There are 3 ways to turn a row about zero (a turn may also mirror it). The second row of each pair is the first, turned, with some noise. The first 21 pairs use one turn. New pairs use 2 turns, one after the other, and a turn may come again.
Known pairs, each followed by its turns in order:
[-3.13  2.72  2.85  0.53 -2.93 -1.17]
[ 2.26  3.54  1.28 -3.93  0.40  0.72]	Ker

[ 1.90 -2.06 -1.52 -3.81 -5.19  0.47]
[ 1.91 -2.79  3.69  3.39  4.03  0.30]	bidin

[ 0.60 -0.56 -2.14 -0.88 -5.41  2.01]
[-0.86 -0.73  4.33  3.49  2.35  0.61]	bidin

[-1.37 -4.05 -0.05  0.80  1.68 -2.18]
[ 0.01 -1.84  2.64  2.17  0.67  3.30]	Ker

[ 1.59  0.88 -0.92 -3.49  1.92 -3.26]
[ 1.74 -1.87 -2.19 -1.43  2.26 -3.53]	bidin

[-1.11 -1.13 -1.35 -0.86  0.77  0.52]
[-0.18  0.20  0.48  2.18  0.99 -0.24]	Ker

[ 2.40  1.24  1.26  0.29  1.13 -2.37]
[ 0.42 -2.28 -2.06 -2.03  0.14  1.40]	Ker

[ 1.12 -3.45  2.41 -0.41  2.45 -1.98]
[ 3.79 -2.17 -1.43 -2.28 -1.54  0.99]	bidin

[ 1.80  1.58  1.67 -1.57  0.58  1.55]
[ 0.22  0.23 -2.61 -1.92 -0.25 -1.83]	teg

[-2.56  0.87 -1.12 -1.97  1.79 -1.04]
[-1.44 -0.51 -2.85 -1.00  2.16  0.02]	bidin

[ 2.42 -2.10  1.49 -0.39  2.44 -1.80]
[-1.39 -3.81 -1.63 -0.58  1.46  0.88]	teg

[1.33 0.32 3.62 0.07 2.50 0.99]
[-0.24 -2.31 -3.01  0.27  0.25 -2.54]	teg

[ 0.64  0.54  0.91  2.71 -1.25 -0.54]
[ 0.32 -0.89  1.23 -2.23 -1.61 -0.38]	Ker

[ 0.07 -1.28  1.93 -1.00 -0.10 -0.11]
[ 0.85 -1.68  0.03 -0.63  0.95 -1.17]	teg

[-4.69  0.08  1.22  0.67  4.67  1.88]
[-1.71  2.54 -4.52 -2.63 -0.55  3.65]	bidin

[-2.60 -2.04 -3.04  1.60 -2.18  1.27]
[ 1.75  0.86  3.65  1.32 -2.35  2.08]	teg

[ 0.57  1.61 -3.27  0.54 -1.92  1.73]
[-0.52  3.09  0.63 -0.97 -2.71  1.19]	teg

[-1.72 -3.55 -2.89 -0.03 -0.15  1.22]
[ 2.49 -0.94  1.97  0.50 -1.41  3.22]	teg

[-1.96  2.13  1.70  0.36 -3.01 -1.39]
[ 0.86  2.51  1.21 -3.60  0.75  0.49]	Ker

[-1.42  4.96 -0.48 -0.77 -1.61 -0.23]
[ 1.22  2.32 -0.96 -3.16  2.34 -2.49]	Ker

[-1.05 -1.60  0.29 -0.90  2.98  2.35]
[ 1.18  1.71 -1.34 -2.15  1.13  2.72]	bidin

New pairs. What belongs after each?
[-0.84 -1.64 -0.45  2.82  4.96 -0.22]
[-2.13  0.68  3.89 -2.01 -1.90  2.81]	teg bidin

[-1.64 -3.72  0.46  2.18  3.23 -2.35]
[ 0.63  0.65  2.08 -2.83 -3.04  3.88]	teg bidin

[ 1.51 -1.15  0.18  0.83  1.54  1.50]
[-0.61  1.25 -2.61 -0.86 -0.41 -0.20]	bidin Ker

[ 1.60  1.91  0.31 -1.67  0.51 -2.64]
[ 0.12  0.42 -0.01 -2.51  3.09  0.45]	Ker bidin

[ 2.35  2.64 -1.12 -3.98  0.54  0.28]
[ 1.49  3.50 -2.55 -1.60  0.84  2.59]	teg teg

[ 2.10 -0.09 -4.94  3.43 -0.04  0.71]
[ 0.20 -3.62  3.31  1.58  3.74  0.30]	Ker teg

[0.14 0.35 0.54 0.17 1.88 4.94]
[ 2.06  1.04 -3.27 -1.52 -0.13 -3.29]	bidin Ker

[ 1.60  0.55 -1.16 -1.22 -0.79  0.33]
[ 0.82 -0.14 -1.34 -0.84 -1.38 -0.82]	bidin bidin

[-2.00  1.42  1.83  3.94  1.61  0.61]
[-2.38 -2.11 -0.11 -3.87  0.10 -1.49]	Ker teg

[-1.32  2.31 -4.77 -1.26  0.27 -1.43]
[ 2.88 -3.31 -0.68  1.65  2.10  2.31]	Ker Ker

[-3.06 -0.98  2.61 -2.20  0.08  2.08]
[-2.40  2.92 -1.43  0.08 -2.40 -1.91]	Ker teg

[-0.98 -1.57  2.11  2.38  1.09 -1.73]
[ 1.40  0.54  2.57 -2.46 -1.35  0.33]	bidin teg

[-0.28 -0.79 -3.44  0.12  0.60  1.65]
[ 2.34 -0.27 -2.49  0.62  1.79 -1.00]	bidin teg

[ 1.16 -2.75 -2.06 -4.58  1.04  0.62]
[ 2.80 -1.45  4.07  1.12  0.47 -2.79]	Ker Ker

[-1.25 -0.70 -1.10  0.94 -2.20  1.26]
[-0.83 -0.09  0.55 -1.17  0.01 -2.85]	teg teg

[ 2.25 -2.31 -2.02 -1.13  1.89 -3.51]
[-2.76 -0.91 -1.96  2.08  0.92  3.81]	bidin Ker

[-1.48 -0.35 -1.72  0.80  0.16 -1.20]
[ 1.54  0.07  0.07 -0.09 -2.00 -0.89]	teg Ker

[-0.77  1.15 -0.13 -2.23 -0.12 -0.73]
[-0.65 -0.31 -0.33  1.50  0.12  2.08]	bidin teg

[ 3.27  1.97  4.39  1.54  0.37 -2.68]
[-2.72 -4.14 -3.42 -2.64  0.48  1.36]	teg bidin

[-3.97  0.55 -1.63  1.25 -2.14 -0.03]
[-1.18 -0.55 -2.52  0.45  2.68 -2.96]	Ker teg

[-0.65 -1.30 -2.30 -0.54  2.49 -0.03]
[ 0.61 -0.15 -0.84 -0.18 -3.60  0.35]	teg teg

[ 0.88 -3.07 -0.21  3.36  0.58 -0.80]
[ 1.73 -3.00  2.19 -0.46 -0.80 -2.29]	Ker teg

[ 2.35 -5.86 -2.46  1.88 -0.95 -0.74]
[-1.26  4.23  1.17  2.64 -4.25  2.09]	teg Ker

[ 0.57 -0.31 -2.28 -0.57  1.24  0.77]
[ 1.02  1.17 -0.22 -0.88 -2.16 -0.01]	teg teg

[ 0.46  1.77  2.42  2.20 -0.72 -1.21]
[-0.56 -0.02  1.60  2.60  2.54  0.10]	teg teg

[-1.73  0.10  0.09  2.93 -4.86  1.60]
[ 2.74  2.38  3.56 -1.13 -3.30 -0.10]	bidin Ker

[ 0.98  0.15  0.80 -0.49  1.23  2.02]
[-2.40 -0.49  0.49  0.20  1.20 -0.66]	teg Ker

[ 2.41 -0.29 -3.07 -2.91  1.52  1.27]
[-0.67  0.23  1.65  3.83 -0.12  3.15]	Ker teg

[-3.89  0.46  0.68 -0.80 -1.52  1.77]
[-2.40  1.90 -2.25  0.14  0.58 -2.56]	Ker teg

[-0.65 -1.53  1.92  3.56 -0.32 -0.71]
[ 2.72  0.04  0.95  3.02 -0.41  1.47]	Ker bidin

[-1.10 -2.48  0.06 -3.00 -0.96 -3.17]
[-0.99  4.04 -1.48 -1.16  0.37  2.26]	Ker bidin

[-2.87  0.48 -0.47 -2.08 -3.94  0.04]
[ 3.98  1.27 -2.40 -1.54  1.86 -0.80]	Ker Ker

[-3.17  2.28  2.58  0.37 -2.83 -4.54]
[ 0.27  0.25 -5.33 -1.91 -4.01 -1.55]	teg bidin

[-1.97 -0.11  0.88 -1.43  1.11 -2.37]
[-0.87 -1.48 -2.47  1.51 -0.22  0.86]	teg teg

